The rows are grouped in 3 ways, from coarse to fine. Each group lies inside one group of the grouping before and may be the whole of it. The rows also spread widely along 8 directions, which tell nothing about the answers.
(in the rows, 128 means zero)
Known rows, each followed by its group in each grouping:
[157 141 141  99 116  84 111 123 144 161  91  89 121 109 104 111  83 141
 141  87 118  87 155  93 135  97] -> q949 q957 fegon
[115 114 145 139 128 115 129 141 132  98 126 111 146 120 126 118 138 121
 138 111 152 156 130 101 150 124] -> q234 q82 Fut
[ 65 133 140  98 135 134 147 144  93 122 137 160 109 135 154 178 125 124
 119 132 145 117 154 154 107 163] -> q234 q57 Seg
[117 161 132  88 123 120 136 132 121 173 126 120 109 126 130 171 103 138
 139 116 122  95 158 121 106 137] -> q583 q892 gad
[184 105  75 122 129 131 108  75 139 165 131 104 140 101  92 137 101  65
 166 122 179 186  80  93 127 174] -> q949 q957 nep
[139 122 135 145 113 105 112 126 127 117 119 103 150 127 112 107 103 106
 157 112 149 188 149 124 146  84] -> q583 q594 fune
[125 118 131 109 141 116 110 106 116 147 152 128 132 113 105 161 114  98
 156 109 132 149 152  91  97 151] -> q949 q737 geliv
[112 138 127 119 138 127 129 116 133 148 169 143 136 124 113 172 134 111
 158 114 136 166 139  97  98 153] -> q583 q892 vos
[130 116 115 116 107 113 102 131 135 110 105  97 114 101 128 141 117 127
 115 120 148  93 151  93 143 157] -> q234 q410 vezu
[ 70 131 122 116 134 141 151 153 129 106 164 164 116 134 147 186 147 140
 121 112 142 115 147 119 103 189] -> q583 q730 Faros
[117 117 102 123 107 123  90 106 134 128 131 131 109 125 111 158 126 118
 102 124 169 148 145 109  98 182] -> q949 q737 zikir
[130 129 134 114 120 117 121 139 120 111 123 109 131 122 140 140 109 124
 138 119 138 116 152 112 132 124] -> q583 q892 Zov
[100 117 144 128 122 134 130 158 101  64 124 134 126 145 169 136 134 137
 101 137 154 123 154 146 123 152] -> q583 q594 vuso
[124 112 152  99 130 128 116 123  82 107 136 129 133 134 148 150 110 100
 130 140 143 154 153 135 105 136] -> q583 q730 tis
[103 125 185 117 165 120 131 116 103 153 177 151 156 123  92 158 144  96
 173 111 107 209 149  89  81 115] -> q234 q410 Temud
[146 150 159 116 131 131 151 138 123 149 113 110 142 139 141 122 126 140
 126 122 138 146 114 128 114 112] -> q583 q474 Zovo
[135 142 106 112 135 137 136 112 140 164 143 135 126 128 110 160 126 116
 131 111 158 144 104 106 104 176] -> q949 q65 malun
[140 105 173 128 155 116 123 129 117 101 150 120 172 107 114 127 127  93
 182 110 122 149 137  80 130 109] -> q504 q522 tuke
[120 117 133 112 115  91  96 112 154 133 131 105 125  92  95 145 131 123
 142  91 120 106 175  48 121 143] -> q234 q680 zalag
[107 117 131 126 118 128 100 101 120 132 150 146 133 129 107 165 125  95
 131 132 148 165 145 127  92 162] -> q504 q579 Loso
[ 71 135 198 104 144 108 117 130  90 139 173 163 127 149 117 175 129 127
 139 113  87 168 211 118  57 113] -> q583 q594 Lelas
[ 98 125 158 128 119 107 124 142 127 109 121 122 143 128 120 121 132 134
 125 107 136 151 152 113 125 106] -> q234 q680 zalag
[120 114 141 124 120 125 110 134 131  86 118 121 122 135 142 123 146 148
  80 124 164 124 131 109 107 166] -> q949 q957 nep
[133  98 104 126 109 104  92 119 131  99 118  98 130  90 114 140  98  90
 156 114 151 125 159  89 161 143] -> q234 q410 vezu
[103 154 150 119 141 123 174 157  95 144 128 140 156 146 134 133  74 114
 192 105 132 169 132 181 147  61] -> q583 q730 tis
[122 130 147 124 137 127 127 135 128 107 149 124 142 126 136 144 145 131
 132 121 142 141 138  94 113 145] -> q583 q892 vos
[117  99 114 173 106 123 110 149 137  54 114 113 149 122 131 104 134 109
 127 121 192 182 122 128 172 126] -> q234 q410 Temud
[120 120 203 105 161 122 135 137  78 125 139 128 157 128 130 131 129 109
 147 128 111 171 147 114 101  95] -> q234 q410 Temud
[ 76 134 152 105 130 113 133 139 128 131 141 142 124 123 120 162 141 143
 124 102 119 113 166  98  98 147] -> q234 q680 zalag
[124 121  73 145  86 124 101 128 140 105  97 109 113 128 131 130 101 121
 109 121 198 139 126 150 149 154] -> q949 q737 geliv
[129 129 144 103 123 105 126 129 125 141 110 103 135 110 119 128 111 124
 141 107 127 112 146  98 129 115] -> q234 q680 zalag
[179 124 129  85 124 124  95  89 118 161 128  91 120 106 126 155 120 105
 124 145 137 124 136  75  95 168] -> q583 q892 vos
[141 107 147 120  98  89  60  99 142 114 122  99 123 101  98 136 118 113
 121 115 128 107 185  70 113 140] -> q504 q579 Loso

New rows, each followed by its group in each grouping:
[ 74 145 136 126 119 143 150 156 121 117 142 160 119 158 146 161 143 153
 100 123 155 156 137 158  99 151] -> q583 q730 Faros
[136 134 110 115 109 117 116 115 150 147 129 114 118 113 121 158 122 122
 137 110 143 117 147  92 119 163] -> q583 q474 Zovo
[156 123  86 110 109 134 112 107 104 152  98 102 121 124 132 138  81  92
 129 142 180 147 107 160 129 149] -> q949 q737 geliv
[133 115 144 113 145 129 121 113 107 134 141 130 140 126 120 144 126 108
 131 126 148 163 123 107  93 152] -> q949 q737 zikir
[121 131 132 164 127 141 139 135 141 111 128 137 152 159 119 103 152 138
 104 119 189 221  78 144 115 133] -> q949 q957 nep
[ 69 113 130 120 114 111 108 133 128  98 146 140 114 120 124 169 137 124
 121 113 141 126 181 102 119 167] -> q234 q82 Fut
[124 101 126 137 123 134  99 110 118 109 142 128 136 121 114 144 147  91
 121 137 168 201 127 107 110 164] -> q234 q410 Temud
[ 65 132 120 127 128 136 136 156 133  83 162 157 115 131 152 185 153 143
 117 115 151 106 162 111 109 194] -> q583 q892 gad
[130 117 161  89 157 110 137 134  98 118 128 123 142 113 139 134  97 113
 153 106 114  96 149 107 119 125] -> q949 q957 fegon
[150 121 152 109 165 130 149 122 124 149 166 123 157 109 115 150 133  97
 180 108 121 161 114  69 110 140] -> q583 q730 Faros
[170 115 144 149 127 132 115 112 130 123 118 100 168 124 112  99 124  94
 139 133 166 186  86 117 131 118] -> q504 q579 Loso
[116 132 134 124 118 114 115 122 135 133 122 132 125 138 113 130 122 136
 110 107 150 155 138 122 104 138] -> q949 q957 fegon
[145 120 141 104 117 104 107 107 122 152 112  97 137 107 107 126 109 104
 140 117 133 145 143  94 121 117] -> q234 q680 zalag
[ 94 144 154 110 146 125 158 150 120 133 138 144 141 123 131 158 109 129
 162 105 114  82 143 128 123 127] -> q504 q579 Loso
[172 120 156 119 128 122 111 126 119 120  96  85 139 125 132  97 129 136
  96 132 159 140 109 102 114 127] -> q949 q737 zikir
[159 138  97  91 116 140 125 110 106 161 110 103 116 120 147 158  91 104
 133 149 160 114 115 142 124 159] -> q583 q892 vos
[144 131  78 124  87 118  93 106 141 140 103 110 109 127 113 136  93 110
 110 121 186 143 128 136 134 154] -> q949 q65 malun
[183 127 177  81 184 160 192 157  73 121  89  96 161 134 189  94 117 132
 118 149 148  90  47 144 127 129] -> q949 q957 nep
[135 146 135 110 118 127 131 138 125 135 114 108 121 133 143 142 118 143
 118 125 142 113 134 121 119 134] -> q583 q892 Zov
[ 95 136 128 141 146 154 168 133 115 146 147 160 146 147 129 147 144 105
 141 131 179 223  79 162 118 145] -> q234 q57 Seg
[ 86 120 134 152 122 118 130 168 136  57 123 136 137 135 143 121 136 152
 110 102 168 123 144 126 140 137] -> q949 q737 zikir
[114 171 119 141 101  96 137 152 178 151 102 114 120 136 100 115 106 173
 128  71 149 111 144 118 150  93] -> q949 q65 malun
[129 135 145 123 127 120 138 138 125 121 127 117 143 129 139 133 121 125
 142 114 139 141 138 119 126 121] -> q583 q474 Zovo
[172 113 140 134 148 131 143 126 102 133 113  92 177 111 117  99  95  76
 182 127 155 200  85 126 163  84] -> q234 q410 vezu
[133 122 143 116 123 121 125 133 119 119 132 118 136 125 132 135 119 118
 134 121 141 149 141 113 120 126] -> q583 q730 Faros
[ 96 110 151 115 142 131 113 119 110 120 163 148 128 121 117 173 153 107
 128 128 134 166 152  95  85 172] -> q234 q410 Temud
[157 117 169 148 124 100 111 139 140  98 111  91 169 115 110  87 118 118
 159 105 139 149 134  93 158  72] -> q504 q522 tuke
[113 106 162 127 128 115 103 129 131  91 160 131 135 121 122 146 156 125
 121 112 132 157 168  71  98 151] -> q583 q730 Faros
[123  88 112 149 103 114  64  92 145  88 152 127 135 107  98 151 137  82
 130 126 166 169 153  84 113 182] -> q504 q579 Loso
[133 124 136 113 125 124 123 136 113 105 124 110 134 124 147 140 114 118
 133 128 143 123 144 116 127 134] -> q583 q892 Zov
[145 160 158  98 125 111 136 142 130 155  95 102 121 135 129 117 109 162
 105 106 132  86 134 113 117 110] -> q949 q65 malun
[138 128 189  71 130  93 104 133 101 136  99  88 110 102 135 138 112 145
 115 119  91  50 192  75 109 115] -> q234 q410 Temud
[ 99 157 127 124 145 118 153 142 157 153 164 138 132 115 107 171 134 136
 177  84 121 122 147  80 119 145] -> q583 q892 gad
[103 104 103 142 117 129 119 126 137  93 138 131 142 116 120 139 141 102
 131 117 174 171 120 112 134 165] -> q234 q680 zalag
[131 138 146 139  96 105  91 117 153 143 117 114 128 133  92 127 126 136
 120 114 145 160 152 109 114 108] -> q504 q522 tuke
[ 61 147 153  91 138 141 163 165  70 126 123 160 115 149 165 173 107 137
 119 136 131 103 154 190 108 132] -> q234 q410 Temud
[112 126 171 104 111  96  95 115 120 140 118 113 128 125 107 131 127 130
 113 114 121 149 177  99  96 106] -> q234 q680 zalag
[118 121  70 148  89 126 113 136 136 103 109 116 119 132 136 136  92 108
 134 124 185 149 137 164 163 143] -> q583 q594 Lelas
[148 114 162 167 125 125 130 156 127  70 106 103 178 134 134  74 128 117
 141 123 171 179  99 138 167  75] -> q504 q522 tuke
[ 97 131 141 124 157 124 156 142 103 130 149 153 155 131 119 146  99 104
 180 102 138 165 131 140 121 112] -> q949 q737 zikir
[155 132 151  86 132 121 111 105 124 162 113 108 114 125 122 136 130 139
  91 123 131 111 128  89  79 164] -> q949 q957 fegon
[103 109 172 120 143 109 119 129 126 103 151 128 151 114 114 135 153 121
 137 103 120 151 157  70 105 131] -> q234 q680 zalag
[120 125  98 115 109 130 124 128  93 128 116 125 122 135 146 151  72  91
 150 135 157 146 147 179 138 129] -> q583 q594 Lelas
[169 106 169 138 116 108  93 121 115  94 108  82 154 127 127  83 127 114
 118 132 149 187 145 102 130  90] -> q583 q594 fune
[116 151 151 122 144 114 145 145 148 137 152 125 141 118 120 148 135 146
 160  92 118 115 147  78 121 124] -> q583 q892 vos
[139 102 197 117 156 119 113 138 109  79 149 110 148 119 144 124 161 131
 117 122 112 129 162  60  97 140] -> q583 q594 Lelas
[140 113 150 122 121 111 101 120 129 107 120 105 141 111 121 128 118 114
 132 122 137 108 147  96 126 135] -> q504 q579 Loso
[142 128 155 115 134 112 120 123 140 138 140 111 136 116 113 139 136 131
 143 105 126 137 143  69 112 134] -> q583 q730 tis
[198 119  78 122  91 125 100 104 134 152  65  58 126 101 119 105  83  95
 128 141 185 141  90 125 174 130] -> q234 q410 vezu
[178 110 129 143 114 107 107 129 133  92 107  74 161 108 127  92  99  98
 162 117 159 159 128  98 171  90] -> q583 q892 Zov
[132 151 142 117 123 114 125 131 147 148 132 113 128 123 120 143 131 147
 132 109 132 125 147  90 114 127] -> q583 q892 vos
[184 100 128 138 121 121 111 139 134  60  93  76 152 115 149  78 124 118
 104 125 186 119  99  94 165 136] -> q949 q65 malun
[131 124 130 129 121 125 118 125 132 123 130 114 131 128 125 134 132 125
 125 122 149 151 141 108 118 143] -> q583 q594 fune
[159 113 151 125 144 138 148 137 106 113 106  91 161 123 143  97 128 106
 135 137 163 166  82 123 152 119] -> q234 q82 Fut
[148 128 134 138 138 144 126 117 145 128 154 119 148 129 124 138 167 123
 122 131 164 188  97  85 101 166] -> q583 q892 vos
[130 155 139 116 139 138 153 133 162 178 147 127 123 129 113 158 161 159
 119 104 131 136 109  78  90 167] -> q583 q730 Faros
[107 121 130 146 117 107 116 135 135 102 139 125 142 126 115 129 116 114
 157 103 145 170 165 117 139 110] -> q583 q594 fune
[131 147 119 119 118 131 125 119 135 155 134 123 125 132 124 155 123 128
 131 126 152 151 128 119 109 145] -> q583 q892 vos
[133 137 151 117 130 122 133 133 126 138 130 118 138 131 125 135 124 131
 140 114 137 152 133 110 117 121] -> q583 q730 tis
[146  99 119 133 124 105 101 121 127  99 136 102 142 101 119 132 101  87
 172 108 139 142 163  86 149 130] -> q583 q594 Lelas
[ 94 133 163 114 112 109 110 130 114 129 120 131 112 138 129 140 134 137
  98 127 146 156 164 131 104 124] -> q234 q57 Seg
[130 145 189 106 151 121 136 132 118 154 145 125 134 136 121 142 149 148
 129 115 100 140 152  84  77 126] -> q583 q594 vuso
[123 120 168 115 129  93  91 100 122 142 144 133 137 127  89 132 119 113
 134 100 118 183 173  91  82 112] -> q949 q957 fegon
[126 114 140 130 140 115 131 145 117  92 124 118 150 118 132 118 112 119
 148 106 150 131 133 110 140 123] -> q949 q737 zikir
[131 142 175 116 107  85 104 140 125 140  90  89 126 120 109 107 102 146
 130 103 115 123 180 109 136  62] -> q234 q410 Temud
[136  80 156 117 148 121  97  95 106 108 165 117 153 103 109 146 149  66
 151 133 139 196 140  61 107 163] -> q234 q82 Fut
[166 162  86 134  85 125 122 116 150 185  85  87 121 139 111 118  86 127
 132 124 178 172  99 157 147 102] -> q583 q892 Zov
[165 139 171 128 155 123 146 125 132 169 121  94 165 116  98 105 133 121
 158 111 127 187  92  84 125  90] -> q234 q410 vezu
[121 148 135 120 123 131 134 130 132 154 130 129 118 141 123 149 135 144
 121 121 138 144 137 122 101 147] -> q583 q594 vuso
[109 136 134 146 126 133 142 147 135 125 124 128 139 133 120 127 143 133
 129 115 160 172 111 128 133 126] -> q234 q410 Temud
[158  90 116 113 123 125 103 121  93  81 103  99 137 111 150 119  95  90
 125 141 173 124 126 125 141 151] -> q949 q737 zikir
[117 130 132 106 122 129 122 110 111 163 127 125 122 131 115 154 121 107
 124 135 147 172 129 131 107 145] -> q234 q82 Fut
[142 136 131 123 153 156 183 157  88 128 116 119 160 143 165 120  95 105
 162 136 157 156  83 180 149 110] -> q583 q594 Lelas
[154 119 125 115 119 122  96 105 125 130 135 103 128 114 122 147 127 102
 130 133 153 156 141  89 109 158] -> q583 q892 gad
[ 70 120 107 170 111 134 140 166 129  68 127 148 143 142 137 129 129 119
 133 117 188 183 125 172 162 124] -> q234 q410 Temud
[103 139 121 138 108 112 125 131 150 126 141 134 129 127 116 153 124 127
 145  99 145 149 157 112 124 139] -> q583 q474 Zovo
[124 110 137 108 113 114  84 100  99 139 129 121 121 119 108 154 112  88
 129 137 141 177 166 118 101 134] -> q234 q410 Temud
[ 68 149 140 125 109 106 123 151 145 126 134 151 115 133 113 168 118 153
 138  96 124  94 184 127 120 126] -> q504 q522 tuke
[177 103 105 108 130 112 101  96 139 135 118  91 133  93 111 127 103  93
 146 110 152 120 118  73 132 165] -> q949 q957 fegon
[178 128 132 121 130 152 124 106 125 156 123 103 133 134 127 128 150 119
 106 149 161 180  86 107  95 169] -> q583 q594 vuso
[151 164 136 104 138 147 157 125 133 200 116 110 121 143 127 143 135 151
 115 130 139 137  92 123  94 146] -> q583 q594 fune
[135  98 136  81 126 119  97  95  83 131 125 113 130 106 129 152 107  77
 130 144 136 138 152 109 100 154] -> q234 q680 zalag
[135 127 162 114 139 116 125 125 127 130 125 119 138 130 120 121 129 137
 122 110 137 140 128  98 104 128] -> q949 q957 nep
[115 125 100 154 111 108 119 130 156 118 143 125 136 116 100 139 112 109
 177  91 148 163 153 103 151 128] -> q583 q594 vuso
[118 145  95 145 105 140 138 126 163 158 113 121 132 136 107 128 142 135
 111 115 184 182  83 134 128 149] -> q234 q680 zalag
[103 140 145 101 136 133 149 142 114 141 145 142 123 135 138 167 124 135
 132 118 128 128 143 126 100 145] -> q583 q730 Faros
[111 116 203 118 166 119 138 149 104 100 151 128 158 119 129 131 156 126
 144 111 109 144 151  76 106 115] -> q234 q410 Temud
[ 91 149 112 154  98 117 121 139 165 143 122 132 117 136  96 141 137 148
 122 100 161 169 139 125 132 128] -> q234 q410 Temud
[102 116 156 114 131 126 120 132 127 104 133 127 131 123 132 141 163 139
  97 119 139 131 141  87  98 163] -> q234 q680 zalag
[ 66 113 116 137 100 114 101 149 127  58 141 151 106 133 145 164 129 135
 113 114 149 114 200 128 124 168] -> q583 q594 vuso
[144 125 131 127 124 130 111 116 131 136 122 110 130 129 119 128 139 129
 104 127 164 162 112 107 101 154] -> q949 q737 geliv
[140 132  90 101 119 134 130 103 104 172 129 127 127 126 120 166  75  78
 172 132 160 169 120 156 127 140] -> q583 q730 tis
[119 168 145 132 144 143 179 161 134 145 130 130 149 147 143 129 135 156
 140 114 149 148  95 142 128 110] -> q583 q892 vos
[146 107 138 167 100  91  85 136 152  64 123  88 157 111 115  91 122 111
 151 101 163 180 160  84 167  88] -> q583 q892 gad
[145 125 143 133 145 155 163 154 127 104 131 118 152 135 155 118 154 135
 116 129 166 157  77 119 128 149] -> q583 q730 Faros
[197 147 173 106 130 112 127 124 125 171  89  68 138 123 123  93 114 142
 131 122 120 127 122  93 123  87] -> q583 q594 vuso
[156 153  99 115  72 138  99  99 139 179  85  99  92 150 131 140 121 142
  62 152 183 158 113 156  95 165] -> q583 q474 Zovo
[121 121 180 123 149 114 124 135 120 119 142 120 148 115 112 130 147 123
 144 109 119 155 148  77 112 116] -> q234 q410 Temud
[157  99 199 119 162 132 106 116 113 100 162 111 152 123 133 129 182 122
 104 136 120 170 135  44  68 164] -> q583 q594 Lelas
[100 146 141 138 151 137 178 165 133 115 126 146 150 148 140 119 130 151
 131  98 155 144  93 148 132 126] -> q949 q957 fegon
[ 64 108 133 115 137 112 107 122 129  96 175 174 117 121 115 185 141 121
 126  96 127 124 187  87  81 193] -> q949 q957 fegon
[139 167 110 120 121 107 144 122 174 204 109 113 123 123  84 128 101 147
 152  76 136 128 112 107 130 116] -> q949 q957 fegon
